The groups are shells around one centre, one inside the other: the same stretched ball of 4 dimensions in 10 sizes.
Known rows, each followed by its group:
[-28  26   8  36 -40  -6  10 -20 -17 -81   4  53   3  14 -14] -> k340
[  9 -12  12 -11  13  19  10 -17  11   6 -13  13  39  37  16] -> k667
[ -9  24   1  -2 -24   5  10 -27  -9 -31  25  45  23 -36 -12] -> k396
[ 11  -4   5 -24  18  31   3 -11   8  29  -5  10  28 -12   3] -> k279
[-23  23   6  29 -21  14   1  -3 -12 -48 -14  33 -15  -2 -20] -> k457
[-14  28   4  13 -37   3  14 -24  -1 -42  15  38  12 -28 -10] -> k320
[ 14 -15   6 -29  44  48  -9   7   6  52 -28  -3  14   0   0] -> k238
[ -7  17  -1  -3   7  40  -9  10  -2  17 -18   8 -21 -51 -24] -> k900
[-11  25   4   9 -35   1  16 -29   1 -39  19  38  22 -24  -5] -> k712
[-16   9   4  10  17  36 -16  16 -21 -10 -31  23 -24  -2 -27] -> k667
[-20  23   6  23 -34  -1  11 -22 -10 -60   8  46  11   1 -10] -> k457
[  8  -9   4 -15  47  62 -17  28  10  61 -54 -22 -21 -12 -11] -> k238
[-24  34  -2  11 -22  13  -5 -10 -27 -45  14  53 -10 -48 -34] -> k667
[-16  19   0  12  10  43 -17  22 -11   3 -34  10 -41 -36 -33] -> k457
[ -4   5   9  14   2  34   3   9  17   8 -40  -9 -13   7  -2] -> k320
[ -1   3  11   3 -15   4  18 -27   9 -25   2  26  38  25  13] -> k712
[ 18 -11   5 -26  38  55  -5  13  25  71 -38 -26   2 -19   3] -> k340
[ 10  -5  10 -13  -2  13  17 -26  17   3   1  15  46  16  18] -> k396
[-31  32  -1  34  -6  40 -19  29 -19 -23 -39  17 -65 -42 -46] -> k633
[ -7  22  -4  -7   9  45 -13  13  -4  23 -16   9 -27 -69 -30] -> k396
[  1  -1   4 -13  24  36  -8   3  -6  17 -18  15   5  -7 -11] -> k900
[ 14  -5  -2 -40  51  62 -19  17   2  76 -25  -8  -5 -53 -16] -> k633
[ -8  12   8   4 -22  -2  15 -31  -5 -42  16  44  36   8   1] -> k320
[ -6  17   7  13 -18  23  10  -5  19  -4 -18   1  -5 -19  -3] -> k712
[ -4   0   1 -11  42  55 -24  26 -17  32 -38   7 -26 -20 -28] -> k667
[  5   5  11   3 -18  12  22 -22  29  -3  -7   3  29   7  17] -> k633
[  4   5   9   2  -9  22  14 -12  25   7 -15  -2  17  -1  10] -> k238
[-26  27   5  32 -29   8   3  -7 -15 -59  -7  41 -12  -4 -21] -> k279
[-19  24   1  11 -16  14  -2  -9 -19 -37   4  43  -4 -27 -24] -> k457
[  0  18  -1 -11   3  40  -3   4  11  30 -11   0 -12 -65 -17] -> k633
[-11  23  -5  -6  13  46 -18  16 -14  19 -16  15 -33 -71 -37] -> k340
[ -5   1   8   4   3  19   3  -8  -3 -14 -15  23  14  20  -2] -> k279
[ 11  -1  -1 -33  38  54 -13  11   4  61 -19  -4  -1 -48 -14] -> k396
[ -2  12  -1 -17  13  34  -8  -1 -11  15  -1  24   2 -45 -20] -> k320
[ 17  -9   2 -36  38  47  -6   2  10  58 -17  -4  17 -24  -1] -> k238
[-25  37   3  29 -43   5   9 -15  -6 -54   6  38 -11 -36 -21] -> k712
[ -6  17   0   0   6  42  -8  12   3  19 -23   3 -24 -48 -22] -> k900
[-11  20   8  22 -27  14  13 -10  14 -24 -14  11  -2  -8  -3] -> k279
[-28  42  -1  27 -38  12   1  -7 -15 -52   6  41 -25 -54 -33] -> k340
[-16  21   2  17   1  41 -11  20  -3   1 -35   4 -41 -37 -29] -> k900

New rows, each followed by its group:
[ -8  24  -5  -8  12  49 -17  18  -7  28 -18   8 -35 -78 -36] -> k633
[-13  22  10  28 -42   1  21 -22  16 -45  -3  20  10   3   3] -> k396
[-28  32   5  41 -35  13   4  -1  -6 -55 -18  27 -28 -12 -23] -> k320
[  3  -3   5 -16  21  31  -3  -4  -4  15 -12  18  17  -1  -5] -> k457
[  0  10   0  -8  27  61 -16  28  10  54 -43 -19 -38 -55 -24] -> k396
[-13  13   4   7  -3  18  -2  -6 -16 -28  -6  36   3  -3 -16] -> k457
[ -7   2  13  21 -10  15  11  -8  11 -25 -27  10   9  40   7] -> k667
[-29  31   6  35 -46 -10  11 -25 -20 -86  14  60   7   4 -16] -> k340
[ -1   4  11  15  -1  35   7   8  29  15 -44 -20 -13   5   4] -> k633
[ -1  -3   7   0  28  47 -11  20   5  28 -47  -8 -18   4 -10] -> k320
[-28  34   6  40 -44   3   9 -11  -6 -66  -6  36 -16 -11 -19] -> k320
[-22  28   4  23 -34   2   8 -18 -14 -59   9  47   2 -14 -18] -> k457
[  1   9   0 -15  20  45 -10  10   1  34 -20   4 -12 -45 -19] -> k900
[-23  25   0  17  -4  29 -13  10 -22 -26 -17  31 -31 -32 -35] -> k320
[ 11  -5   3 -22  43  63 -15  25  15  71 -45 -25 -18 -33 -11] -> k238
[  5  13   0 -23  -1  23   5 -19   4  15  15  23  25 -48  -6] -> k633
[ -2  19   5  -2 -28   5  18 -30  10 -20  19  29  31 -26   2] -> k340
[-11  19  -3   2  24  63 -24  37  -3  39 -47 -11 -59 -66 -39] -> k667
[  2   6   7   6   6  44   2  13  28  33 -43 -24 -19 -19  -3] -> k667
[ -4   7  11  15 -17  13  15 -14  17 -17 -16   9  15  16   8] -> k320
[ -6   8   0  -4  32  59 -23  31  -6  38 -44  -6 -41 -40 -30] -> k320
[ -4  19   3   6 -10  33   4   2  18  12 -20  -4 -15 -42 -11] -> k396
[ -8  14  -2  -8  23  49 -19  19 -13  24 -24  11 -30 -51 -33] -> k320
[-19  24  -1  11   5  39 -17  17 -19  -6 -23  21 -39 -45 -37] -> k320
[-15  26  -1   9  -4  36  -9  11  -7  -2 -18  15 -31 -53 -30] -> k457
[-14  29   4  17 -36   8  13 -18   5 -34   6  27   2 -33 -10] -> k712
[  0  -3   7   0  26  48  -9  20   9  31 -47 -12 -19   0  -9] -> k279
[-14  11   6  14   0  23  -3   2 -11 -23 -20  25  -8   6 -15] -> k457
[-31  39   2  36 -42   6   4  -9 -15 -65   1  43 -22 -30 -28] -> k712
[-18  18  11  32 -33   1  15 -17   1 -57  -9  31   7  23  -2] -> k712
[-22  35   0  22 -28  20  -1   0  -7 -31  -6  26 -27 -52 -29] -> k712
[-15   8  13  29 -23   3  14 -16   2 -51 -15  28  13  43   4] -> k633
[ -6  16  -1  -9   3  27  -5  -5 -12  -1   2  30   2 -40 -20] -> k457
[-35  36   5  44 -44   0   5 -11 -21 -82  -1  50 -19  -7 -27] -> k340
[-12   9   9  15 -18   3  11 -20  -6 -45  -1  38  22  25   0] -> k712
[  4  -8   4 -18  40  48 -15  15  -4  38 -34   2  -5  -5 -12] -> k712
[-28  31   9  43 -52  -9  17 -23  -5 -82   2  44   2  11  -9] -> k396
[-26  42  -2  21 -39   9   3 -13 -16 -50  15  46 -15 -59 -32] -> k633
[-19  25   5  18 -35  -4  12 -27 -14 -62  18  53  18  -6 -11] -> k320
[  1   3   8  -6  -6  11  12 -24   5 -12   5  27  36   7   7] -> k457
[ -7  20   5   8 -24  13  13 -17   9 -19   2  21  10 -23  -4] -> k457
[  2   9   0 -21  12  32  -4  -6  -3  20   1  20  11 -43 -13] -> k320
[ -7   6   9   3 -18  -5  15 -34 -10 -49  18  51  46  27   5] -> k633
[  1  11   9  10 -17  22  16 -10  29   4 -19  -7   6  -8   8] -> k633
[-30  27   3  37 -10  32 -13  21 -17 -36 -38  20 -52 -16 -37] -> k667
[-21  15   6  27  -2  28  -8  13 -12 -29 -35  20 -29   6 -23] -> k396
[-19  29   5  23 -37   3  12 -19  -4 -50   7  37   2 -19 -13] -> k900
[-32  35   2  33 -37   0   2 -14 -28 -78   9  60 -11 -15 -30] -> k667
[-15  28  -1  13  -9  40  -8  15   3   5 -25   3 -40 -60 -29] -> k396
[ -3   6  11  11 -18   8  17 -20  14 -22  -8  16  25  21  10] -> k320
[-14  15  10  30 -21  18   9  -1  12 -29 -29   7 -11  13  -4] -> k712
[ 13  -2   6 -24   5  20  13 -24  16  20   6  13  44 -10  12] -> k340
[-27  24   4  30 -15  18  -6   4 -21 -48 -17  36 -25  -6 -28] -> k238
[ 14 -15  12 -11  20  33   9  -4  26  33 -33 -13  24  28  18] -> k633
[-23  26   6  38 -24  24   1   9   4 -33 -33   9 -36 -11 -20] -> k712
